The rows are grouped in 4 different ways at once. Each group adds its own fixed numbers to the row, and there is some noise. The rows also spread widely along 18 directions, which tell nothing about the answers.
(in the rows, 128 means zero)
Known rows, each followed by its group in each grouping:
[119 145 159 131 153  85 121 128 108  92 153 140 128 146 101 133 131 168
 130 161  66 137 127 167 115 163 100 114 122 118 115 144 115 132  92 116
 178 131 134 130 135 112] | (1) Z380 tof (3)
[149 121 108 136 144 131 118 115  94 134 131  88 124 125  97 155 134 120
 129 136 122 157 109 128 105 149  71 119 107 145 138 148 165 125 103 110
 167 161 126 132 140 133] | (2) Z234 digi (2)
[ 93  74  98 146 145 105 111 162 101 103 163 114 193 159  98 111 107 151
 136 172 122  65 106 129  59 135 118 145  92 163 163 165 188 126 100 125
 141 151  96 155 126  84] | (0) Z234 kupup (2)
[117 118 109  95  66 163 132 143 136 156 111 160  98 112 178 117 164 123
 112 132 137 112 129 145 189 121 136 144 138 135 129 120 125 194 109 121
 114  98 136 125 142 162] | (0) Z846 tof (1)
[106 117 127 104 135 106 133 150 143 117 155 151 139 158 161  85 142 133
 140 147 122 149  98 138 102  75 177 153 102 123 126 170 141 111  95 136
 123  92 135 142 172 154] | (1) Z380 digi (1)
[ 97  99 126 110 117 115 115 135 113  85 131 130  89 185 116 110 161 104
 175 131  59 200 129 169  95 157  99 161 148 149 137 162 136 113 102 107
 173 104 121 122 159 166] | (2) Z846 kupup (3)
[ 86 167 114 121 141 101 110 154 147 137 150 148 175 128 131 116 160 163
 120 183 131  53 114 151  92 123  93 125 114 182 175 164  96 198 118 149
 156 166 124 130 133  91] | (0) Z380 kupup (0)
[119 111 125 143 123 145 117 116 105 171 121  77 106 126 143 136 157 129
 140 119 100 151 144 132 170 142  90  96 121 119 136  82 113 162 110 133
 150  96 110 116 122 148] | (2) Z234 tof (0)
[149 125 133 149 134 133  91 158  67 155 159  97 150 136 133 119 134 138
 157 106 134 151 166 141 131 115  94 113  79 138 168  89 142 111 151 155
 122 138 140 171 152 131] | (0) Z380 digi (3)
[111 157 124 103 127 140  73 148  92 150 166  94 127 130  89  98 105 152
 193 148 159 152 158 156  92 155  92 106  85 104 137 126 136 124 125 105
 164  97 102 130 143 160] | (2) Z234 kupup (0)
[117 164  63 106  89 116  95 133  98 149 117 131 148 113  99  88 109 121
 127 158 160 114 210 123  99 158  64 134  98 112 183  97  81 166 143  82
 138 223 149 128 147 134] | (0) Z380 tof (2)
[ 91  80 145 229 127 139 170 110  88  97 108 108  86 153 128 134 125 139
 158 141  95  82 134 120 175 133 106 141 126 141 128  98 137  92  82 167
 148 157 170 138 140 117] | (1) Z234 digi (1)
[102 145 125 130 140 161 101 157 138 147 148 110 123 119  93  92  91 154
 179 162 180 115 141 124  95 162 140 151  75 115 165 128 155 134  98 108
 166 127  98 147 148 162] | (2) Z380 kupup (1)
[175 115 134 158 117  85 135 128  90 124 139 146 158 117 154 106 112 104
 123 133 114 118 166 126 162 134  95 114 104 116 126 110 158  69 100  91
 116 162 165 158 128 134] | (1) Z846 tof (3)
[154 115 115 139 127 176 141 130  90 122 130  99  84 148 119 157 143 138
 133 126 112 137 111 134 173 141 119 121 110 173 138 132 152 142 126 132
 164 152 140 162 174 142] | (1) Z846 digi (0)
[152 123 126 141 134 118 142 128 106 124 126 138 132 154 138 115 134 121
 142 120 149 189 175 136 151 131 114 120 105 121 135  96 137  62 133 119
 118 135 141 142 180 162] | (0) Z234 tof (1)
[131 111 106 144 141 125 109 138  99 165 149  84 151 108 116  82 101 142
 135 126 185 126 134 118 109  68 118 112 105 102 135 130 166 102 100 119
 128 130 141 130 141 141] | (0) Z380 kupup (2)
[212 118  72  90 122  87 146 147 111 148 116 130 170 152 111 141 114  80
  63 136 159 220 175 130 169 148 102 127 124 112 121 139 111 106 178  85
 102 126 108 145 183 120] | (2) Z380 kupup (2)
[162  93 101 149 132  98 155 136  88 128 112  96 135 144  89 155 105 104
  86 154 133 172  88 129 132 126  80 142 149 129  94 189 149 104 128 125
 134 123 134 128 160  80] | (0) Z234 digi (2)
[136 114 125 146 121 132 148 132 104 110 118 102  69 140 114 139 143 144
 110 136  60 134  72 142 167 113 117 123 169 155  93 173 152 152  82 120
 190 137 153 144 151 123] | (0) Z380 tof (0)
[138 115 102 132 131 149 144 162 122 119 109  90 102  98 122  94 149 167
  83 117 128 111 138 134 186  81 112 110 194 129  91 125 168 152  87  92
 179 202 132 177 154 144] | (2) Z234 digi (0)
[149  82 123 147 122  87 157  76  91 122 114 113 159 115 153 179 183 133
  77 110 106 128 133 158 173 103  71  83 140 115  80  99 134 110  98 162
  95 128 151  95 116  96] | (2) Z234 digi (2)
[135 108 171 173 103 114 137 145  69  91  91 172  82 153 135 145 132 111
 114 119  57 188 148 136 173 133 156 199 130 121 160  96 105 147 142 140
 138 136 177 177 150 142] | (1) Z234 digi (2)
[106 144 165 147 106 135 103 140 135 147 102 159 103  88 128 117 123 115
 131 149 144 140 113 126 119 136 144 193 111  98 164 120 128 169  90 124
 151 123 149 136 117 158] | (0) Z380 kupup (2)
[148 114 120 155 122 162 144 167  97 113  76 162 105 111  87 137 123 163
  88 107 213 149 161 136 179 104 137 187 167 144 167 112 152 146 162 123
 138 200 167 175 197 140] | (1) Z234 tof (1)
[ 85 154 149  83 110 138  88 125 118 119 137 143 108 109 106  95 141 185
 165 128 157 163 156 180 100 116 146 139 117  59 111  97 116 134 100 121
 151 109 143 103 151 175] | (1) Z380 tof (0)
[140  80 141 166 128  73 142 109  96  98 115 128 155 130 126 141 130 124
 101 145  83 116 144 145 146 161  82 129 128 106 104 105 146  94  92 120
 125 143 136 128 113  88] | (0) Z846 tof (3)
[111 118  95 103 115 131 134 151 114  91 124 117 108 162 104  98 150 140
 130 138 115 157 168 158 125 131  98 137 149 129 115 119 121 104 126 116
 150 174 124 139 182 132] | (0) Z846 kupup (2)
[115  77 156 140 130  58 134  84 120 109 102 126 113 153 120 128 118  88
 128 153  78 197 102 139 110 149 125 157 134  65  90 153 118  98  74  99
 149  43 135  77 114 138] | (1) Z846 kupup (0)
[123  92 122 191 135  57 171  91 103 115  97 124 123 138 131 130 108 115
  85 167  75  93 125 112 169 132  85 112 156 118 104 152 107 142  65  99
 161 141 166 113 109 100] | (1) Z234 digi (1)
[100 103 124 139 105 133 135 128  98 112 129  98  86 147 122 100 134 153
 141 135  78 124 145 145 153 126 109 106 141 105  94 111 126 135  80 121
 158 120 129 129 135 144] | (0) Z234 kupup (1)
[156 107 104 128 132 120 124 146 103 137 121 114 121 160 124 146 137  93
 111 141  71 160 119 115 131 170 103 134  98 163 170 140 145 163 113  94
 161 141 105 161 139 141] | (1) Z234 kupup (1)
[135 136 133 164 108 115  85 161  47 139 112  82 117  89  82 128 143 143
 151 100 116 131 144 154 110  97  34 152 144  99 133  98 139 120 129 175
 136 179 160 135 135  89] | (2) Z380 kupup (1)
[131 140 120 141 130 119 119 132 125 167 144 134 114 126 169  91 130  93
 157 131 112 148 156 107 151 134 110 114 113 136 167 118 137 136  85  77
 169 123 145 137 131 197] | (2) Z380 tof (2)
[ 92 103 119  77 106 131  84 174 129 143 127 118 140 114 106 112 134 146
 112 155 138 131  97 157  77 135 129 173 126  93 130 148 146 200 106 119
 140  85  83 120 120 115] | (0) Z846 kupup (2)
[ 92 109 136 135 159 132 125 129 124  80 161 123 133 140  98  83  84 185
 154 173 142  92 104 133  85 125 168 127  94 116 114 173 188 106  51  89
 183 144 124 162 137 151] | (1) Z234 digi (3)
[176 169 143 116 142 151 174 165 152  94 111 144 104 135 130 159 175 159
  61 147  90 157  80 142 188 119 152 138 139 168 102 148 127 138 131 147
 152 203 127 195 200 106] | (1) Z234 tof (0)

New rows, each followed by its group in each grouping:
[140 108 120 137 114 123 113 186  91 150 137  96 120 126 131 120 145 120
 126 115  94 146 105 142 144  93 100 147 151 134 124 145 152 142 121 153
 134 111 127 152 148 105] | (2) Z380 kupup (2)
[142 168 116 108 136 105  80 161  79 140 129 109 158 122  85 128 145 151
 114 130 129 156 144 149  81 111  78 132 101 130 175 124 103 162 163 139
 146 187 129 151 151 103] | (1) Z234 kupup (0)
[160 100 141 188 139  95 171 142 111 154 107 113 136 118 132 133  99 120
  82 150 151 122 117 125 217 104 113 117 165 117  87 150 130 117 119 134
 126  84 134 146 138  94] | (2) Z234 kupup (0)
[102 135 134  95 148 151 146 102 180 132 124 156 115 125 135 150 163 145
 117 165 155 140 132 147 146 195 128 106 112 127 133 116 128 169  68  81
 171 119 101  98 133 182] | (1) Z234 tof (2)
[141 105 109 123  71  87 108 135  86 148 103 130 156 105 112 117  67 103
  95 177 125 102 135 120 135 163 122 176  98  58 114 129 115 171 123  92
 111 105 130 137 101  94] | (1) Z846 digi (0)
[110 157 156 164 156  83 134 134  97 116 164 119 118 164 131 129 143 148
 166 154  85 133  94 161 110 102  66  97 125 165 116 184 116  97 104 165
 163 114 161 119 156 107] | (0) Z234 digi (1)
[153  95 143 147 113 163 131 121 115 148 109  72  83  97 127 141 124 120
 124 129  93 123 111 112 174 171 113 124  98  77  91  77 177 128  53 106
 150 121 104 142 106 150] | (1) Z846 kupup (1)
[ 99 131 120 134 124  83 105 131 105  98 118 131 153 128 116 109 171 127
 143 136  98 119 150 157  75 117  61 156 132 138 158 120 113 117 117 143
 142 194 147 118 139 106] | (2) Z846 kupup (0)
[142  88  83 111  95  98 147 172 118 123 124 156 172 145 116 125  86 112
  75 192 152  96 131 136 149 180 116 155 137 131 110 177 154 162 126  72
 120 116 100 155 135  87] | (0) Z234 digi (2)
[128 142 135 102 130  85 113 143 116 130 138 158 161 112 111 146 143 141
 116 158 149 132 158 177 119 182  58 113 135 109 116 131 135 145 108  92
 148 127 120 108 122 122] | (1) Z234 digi (2)
[163 115 148  99 134 121 125 161 156 116 127 167 149 106 145 147 172 123
  97 129 128 161  85 157 125 147 124 158 137 149 122 155 210 123  81  97
 145 136 115 156 142 147] | (0) Z380 tof (3)
[110 106 144 188 110 130 115 150  87 138 114 178 148 128 107 147  77 118
 152 164 178  96 130 123 137 173 127 197 107 168 208 155 144 164 149 132
 133 106 145 157 126 112] | (2) Z234 tof (3)
[115 117  51  89  92 114 163 136 170 108 114 181 157 131 109 112  94 109
  80 226 157  37 119 120 140 206 120 140 135 168 130 213 155 195  73  18
 170 184 106 139 127 132] | (1) Z234 kupup (0)
[ 76 144 157 134 132 111 115 147 152 126 111 149 142 126 142 115 161 144
 123 168 118 119 127 148 110 145 105 166 126 129 162 117  80 170 119 159
 139 136 119 127 134 101] | (0) Z846 tof (3)
[135 129 104 116  91 121 125 126 100 100 131 121 126 137  92 147 105 113
 122 179  62 108  73 118  83 174 125 174  65 117 121 160 142 134  93 120
 135 172 131 143 133  86] | (1) Z380 tof (2)
[167 116 110  64 115 163  54 141  58 143 130  87 164 102  80 184 173 174
 111  89 158 181  97 172  58 112 104 149  73 126 162 110 181 167 172 163
 109 146 105 139 157 107] | (0) Z846 tof (0)
[113 133  90 108 130  77 167 121 151  92 143 146 159 180 127 115 130 118
 121 201  99 118 115 141 114 170 106 118 114 154 106 185 115  97 101  93
 144 149 115 121 166 103] | (1) Z234 tof (0)
[115 129 144 136  95 136 131 183 134 131  96 167  98 100 110 148 135 109
 102 170 138 108  52 143 133 128 115 215 171 151 135 200 145 190 108 141
 147 128 145 136 143  93] | (1) Z846 kupup (2)
[123 106 136 121 110 112 105 169 111 103 112 166 133 108 107 119 126 126
 124 143 123 141 139 148 104 179  98 180 150 115 140 125 196 140  87  65
 168 159 124 151 121 147] | (0) Z234 tof (2)
[169 136 145  97 108  89 123 143 115 116 136 152 142 144 161 161 174  91
 105 147  30 174 109 149 126 174 101 148  90 125 122 117 126 127 114 126
 119 128 118 139 133 109] | (1) Z846 tof (2)
[102  69 139 135 141 108 133 117 129  84 112 153 194 136 108 132 124 171
  88 155 163 103 147 147 111 146 176 167  84  89 140  91 139 121 109 141
  99 132  99 146 125 101] | (1) Z234 kupup (3)
[126 162 131  79  89 128 125 125 108  68 122 178 112 153  97 161 146 150
 105 168  87 154 110 180 113 177 124 162 109 144 120 171  97 171 137 128
 145 158 139 151 163 113] | (0) Z234 digi (3)
[150  76 132 186 109 152 125  92  79 158 106 131 125 120 143 205 173  85
 146  99 142 126 118 138 165 160  71 141 105 190 192 100 177 135 121 155
 125 119 162 113 120 140] | (0) Z380 kupup (0)
[140 100 104 118 119  83 133 110  96  87 137 140 174 146  93 134 107 140
 102 166 123 110 142 155 114 168  94 112 109 122 105 154 152 111 101  89
 133 142 121 130 125 101] | (0) Z234 kupup (3)
[137 173 158 134 155 107 104 142 125 161 149  97 139 105 134  95  96 154
 114 172  79 122  83 100 108 116 150 110  65  93 141 145 106 177  80 113
 169 131 117 173 108 125] | (1) Z234 tof (3)
[143  89 104 126  98  97 150 117 115 118 101 144 186 105 154 163 182 119
  51 130 105  81 129 138 150 120 100 138 115 130 130  93 139 154 103 151
  80 184 134 128 110  80] | (1) Z234 kupup (2)
[156 129 120 143 113 126 132 131 103 121 102 138 126 118 125 129 146 132
  98 109 123 142 160 133 163 109 123 149 118 124 150  95 121 135 131 142
 122 177 149 157 161 135] | (2) Z380 kupup (1)
[150 143 133 125 109 122 122 154 142 173  95 143 158  69 126 122 122 132
  87 147 215 135 158 140 167 145 102 152 138  76 119  90 129 141 131 111
 113 133 125 131 135 122] | (0) Z380 tof (0)
[102 125 151 109 149 150 109 136 155 130 135 103 143 104 146 142 221 146
 135 111 128 161  73 157  67  88 118 153  98 126 136 104 167 109  82 197
 121 143 107 114 145 129] | (0) Z380 kupup (2)
[ 85 114  84 110 141 102 130 163 151 197 135 116 129 163 136 110 138  68
 159 163 170 190 141 137 119 162  55 132 164 147 162 174  93 150 131  99
 153  48 107  67 161 147] | (1) Z380 tof (2)
[115 103 160 166 165 108 132  91 117 124 146 114 151 135 181 126 173 169
 108 121  65  88 101 128 150  60 172  95  85 150 150 108 122 153  85 177
 136 112 135 140 114 126] | (2) Z846 kupup (0)
[173 151 154 124 119 129 112 128  96 123  99  89  65 128 118 121 150 105
 123 100  42 249 122 129 145 122 123 143 118  87 116  99 118 115 112 113
 171 146 135 169 155 173] | (2) Z234 kupup (0)
[187 152 147 118  79 135 124 113  81 130 115 129  80  92 116 142 113 132
 103 115 106 167 103 147 185  97 150 134 119  81  73 140 134 135 110 119
 133 108 171 148 144 151] | (2) Z380 kupup (0)
[126 138 179 146 120 130 124 153 126 130 127 166  81 125 152  98 114 147
 139 138 112 157 146 146 192 139 169 141 142 109 122 114 141 147  96  90
 179  79 148 163 142 187] | (0) Z380 tof (0)
[131 119 134 139 161 116 126 128 164 172 118 114 122  98 152  91 128 109
 108 146 143 132 115  99 150 120 139 120 131 113 153 135 149 169  60  64
 188 116 118 134 113 185] | (1) Z846 kupup (0)
[ 70 121 128 126 115 124 137 163 134 102 135 119 113 153 135 110 170 130
 158 161  77 113 100 158 113 139  83 147 146 152 114 155 122 132  83 149
 154 143 125 135 142 110] | (1) Z234 digi (3)
[151 114 152 145 106  91 139  87 104 101 105 164 139 120 141 159 163 109
 103 123  99 155 118 154 142 123 109 150 110 121 121 123 126 102 103 149
 106 135 174 118 129 121] | (0) Z380 kupup (3)
[156 141 133 160 100 119 108 125  63 145 142 126 135 119 105 133  72 129
 155 152 141 115 138 126 125 148 105 137  64 102 138 123 143 102 129 131
 114 124 156 142 138 113] | (0) Z380 tof (1)
